There are 7 hidden switches. A switch that is on adds its own fixed numbers to the row, and there is some noise. The rows also spread widely along 6 directions, which tell nothing about the answers.
Known rows, each followed by its switches (1 for on, 0 for off):
[15,8,6,-10,-6,9,-43,36,-2,39,8,2,-15,-6,13,14,-11,7,9,-8,-8,11,-1,-32,21]
0 1 0 0 0 0 0
[-5,10,33,9,0,9,-23,27,20,38,19,5,-20,-14,-16,10,-10,-9,22,-11,-18,8,-10,36,4]
0 0 1 1 0 0 1
[-20,3,2,13,33,15,-21,35,20,10,25,-7,-16,-44,6,-24,-14,-22,5,1,-8,-6,-17,9,1]
0 0 0 0 0 1 1
[-19,-2,19,-4,27,2,-8,42,28,17,28,2,-36,-13,23,9,-2,-26,8,-7,1,-24,-19,9,-10]
0 0 1 1 1 1 0
[-29,-2,36,17,12,2,-5,15,32,10,24,3,-25,-29,-2,-4,15,-14,22,-24,-10,16,12,37,5]
1 0 1 1 1 0 0
[1,-17,13,2,-3,22,-12,15,0,20,-1,4,-16,23,7,8,-9,1,15,-14,1,24,12,-3,26]
0 1 0 0 0 0 0
[-26,8,12,-2,-2,6,-33,18,19,25,7,11,-16,-18,14,7,-10,9,-1,-11,-6,21,25,-15,21]
0 1 0 1 1 0 0
[-17,-5,16,14,0,51,-20,5,11,16,3,-10,-10,40,7,-31,-29,-16,-13,4,-9,1,-4,10,32]
0 0 0 0 0 1 0
[16,-15,13,-10,32,9,-10,47,7,21,9,-3,-25,-6,20,2,3,-26,18,-15,6,2,-29,1,-11]
0 0 1 0 0 0 0
[-32,6,28,19,1,8,-21,31,20,12,28,-5,-14,-31,0,-20,6,-7,6,1,-15,-1,2,22,-2]
1 0 1 0 1 0 1
[7,-21,9,-21,19,-3,-6,52,11,10,33,11,-32,-13,11,29,-7,-7,19,-12,19,-3,-23,-11,-7]
0 1 1 0 1 1 1
[-29,4,0,3,-3,3,-32,17,10,10,-1,6,-21,5,17,-8,-2,2,-8,5,9,6,29,-13,29]
0 1 0 1 0 0 0
[-39,9,14,21,37,-11,-15,36,33,17,20,-9,-23,-60,2,-13,19,-25,21,-1,-13,0,0,38,-12]
0 0 1 1 0 0 0
[-14,-21,20,-3,40,18,0,51,8,7,13,-11,-26,-11,28,-14,2,-33,14,-13,7,-4,-26,9,-20]
0 0 1 0 1 0 0
[-12,-9,38,8,-12,44,-11,4,9,32,10,-4,-17,46,-2,2,-33,4,9,-12,-16,8,-3,10,35]
0 1 0 0 1 1 0
[-19,-3,22,-9,-26,26,-31,25,3,29,10,7,-10,21,-4,-2,-23,15,-11,11,-6,6,4,-5,21]
0 1 1 0 1 0 1
[-7,-4,26,1,7,37,-16,17,13,17,13,3,-30,30,3,-3,-35,-23,-4,-7,3,0,-19,14,23]
0 0 0 1 0 1 1
[26,-17,-7,-22,-6,12,-14,21,18,19,11,26,-13,11,11,15,-7,9,15,-9,13,28,19,-16,31]
0 1 1 0 0 1 0
[-13,11,26,7,-13,-9,-37,41,6,26,26,1,-22,-15,10,9,10,12,15,-8,-14,-10,8,-19,18]
1 1 0 0 1 0 0

New rows. What belongs after each?
[-42,5,-4,14,19,0,-33,33,9,-18,17,2,-29,-8,19,-35,7,-32,-22,14,28,-17,8,-9,4]
1 0 0 1 0 0 1
[-22,-19,5,1,28,29,-2,14,12,-14,-5,10,-25,9,10,-29,-10,-33,-5,-2,28,33,9,31,0]
0 0 1 1 0 0 1
[15,-12,1,-29,3,28,-33,31,-1,14,0,15,-15,20,12,-7,-26,-6,-6,4,29,30,-3,-21,14]
0 1 1 0 0 0 1
[-38,-17,29,24,-13,41,-1,-3,5,15,-5,-4,-12,34,-2,-8,-9,7,9,-10,-12,23,23,22,28]
0 1 0 0 1 0 0
[-13,9,28,14,-12,6,-24,30,18,38,8,1,-10,-8,-10,1,-1,5,26,10,-21,4,8,16,21]
0 1 1 0 0 0 0
[-16,4,21,22,-28,29,-25,2,9,30,7,-1,-5,16,-19,0,-19,17,12,3,-20,24,19,22,35]
0 1 0 0 0 0 1
[-3,19,24,-3,-31,-5,-34,34,17,42,21,22,-20,0,-15,32,-11,21,13,7,-11,1,7,4,24]
0 1 1 1 0 0 1
[-10,14,33,16,-26,-4,-21,23,22,25,30,12,-27,-12,-20,9,5,4,22,-5,-16,2,9,32,18]
1 0 1 1 0 0 1
[-18,-2,9,0,22,32,-31,14,9,11,-4,-3,-20,9,23,-31,-15,-25,-19,-5,8,13,4,-5,14]
0 0 0 1 0 0 0
[0,-6,-11,-9,16,41,-22,-3,20,18,6,5,8,-20,17,-18,-16,4,-11,-28,-12,52,30,-7,30]
0 0 0 0 1 1 0
[-16,-16,2,-8,15,39,-13,13,10,3,3,3,-1,-10,11,-24,-14,-11,-6,-9,6,43,8,16,0]
0 0 1 0 1 0 1
[26,-10,12,-12,1,0,3,43,19,38,36,7,-14,-22,9,41,3,8,35,-29,-18,0,-19,2,-5]
0 0 1 0 1 1 0
[-31,-6,38,11,18,9,-6,35,6,14,11,-10,-37,2,16,4,-1,-24,5,-16,-7,-20,-18,12,-6]
0 0 0 1 1 0 0
[0,18,10,-13,-17,34,-64,18,0,42,-2,1,-3,0,3,-13,-35,8,-13,7,-9,22,7,-28,35]
0 1 0 0 0 0 1
[-11,-9,23,-4,33,19,-12,42,13,22,10,-11,-14,-22,23,-14,-4,-26,12,-13,-4,4,-23,10,-16]
0 0 1 0 1 0 0
[34,-7,19,-6,-7,38,-17,18,10,42,12,-2,-14,20,-1,13,-26,-1,12,-22,-19,8,-14,-6,28]
0 0 0 0 0 1 0
[-13,4,13,-6,3,-9,-21,45,24,18,20,13,-39,11,12,15,-8,-9,10,11,12,-25,-3,-7,15]
0 1 1 1 0 1 0
[2,-16,-24,1,-1,4,-10,31,7,-2,15,5,-16,17,27,-5,3,-2,-11,0,11,-9,7,-36,22]
0 0 0 0 0 1 0
[-14,-6,17,-5,34,6,-14,33,27,16,12,3,-22,-33,22,2,1,-24,17,-24,-2,21,-2,18,-11]
0 0 1 1 1 0 0
[-6,7,7,8,6,13,-23,15,17,26,5,3,-15,-12,11,1,0,-6,7,-18,-8,18,14,2,17]
0 0 0 1 0 0 0
[-5,7,-14,5,24,11,-29,29,21,17,22,-4,-9,-53,6,-17,-11,-9,4,-3,-10,15,3,-6,10]
0 0 0 0 0 1 1
[29,4,16,-3,-8,-1,-23,35,8,47,13,5,-15,-16,2,34,1,16,33,-23,-22,17,-1,-11,18]
0 1 0 0 0 0 0
[-25,-16,-4,0,3,-4,-5,27,14,3,17,12,-9,-13,13,4,23,10,12,-4,9,24,21,-2,8]
0 1 1 0 1 0 0
[7,-4,17,-8,10,20,-21,33,13,43,13,-4,-5,-34,12,4,-8,-1,20,-24,-24,26,-7,7,-1]
0 0 1 0 1 0 0
[18,7,14,-15,-4,-1,-35,51,11,52,23,3,-5,-31,16,25,-2,8,13,-14,-21,-2,-19,-23,-5]
0 0 1 0 1 0 0
[44,0,28,-7,-11,35,-33,23,5,40,29,3,-19,-3,-7,19,-24,-4,17,-30,-18,15,-18,-3,28]
1 0 0 0 0 1 1
[7,-13,13,-8,22,13,-13,20,23,8,25,9,-33,-10,24,8,-1,-22,9,-38,9,13,4,-5,13]
1 0 0 1 1 1 0
[-8,-3,24,-15,-5,44,-47,12,-7,16,3,7,-8,11,10,-21,-27,-4,-14,-9,9,29,10,-21,30]
1 1 0 0 1 0 1
[-43,26,5,11,-10,17,-42,10,23,19,15,3,-2,-14,-5,-30,-14,5,-18,23,-10,9,24,13,21]
0 0 1 1 0 0 1
[-25,-3,6,28,-11,12,-14,28,-1,13,8,-10,-17,26,16,-14,4,-6,-3,14,-10,-26,-6,-7,12]
0 0 0 0 0 0 0
[10,-23,9,3,3,29,-10,28,-9,12,2,-9,-21,41,22,-6,-10,-18,-1,-11,8,1,-17,-16,12]
0 0 0 0 0 0 0
[-16,-7,-14,10,14,-5,-17,36,3,-3,10,8,-17,-32,13,1,7,-1,9,1,12,13,11,-12,5]
0 1 0 0 0 0 1
[-10,-10,-1,10,16,2,-10,38,13,11,10,-4,-16,-11,20,-16,12,-18,9,3,4,5,-4,6,0]
0 0 1 0 0 0 0
[-16,-13,7,28,0,-12,2,47,0,3,15,-11,-31,16,18,6,18,-13,9,6,-7,-40,-20,-4,-1]
0 0 0 0 0 0 0
[-21,-2,29,7,13,37,-38,9,6,10,-6,-8,-24,11,16,-43,-8,-27,-1,-3,6,19,10,0,26]
1 1 0 0 0 0 0
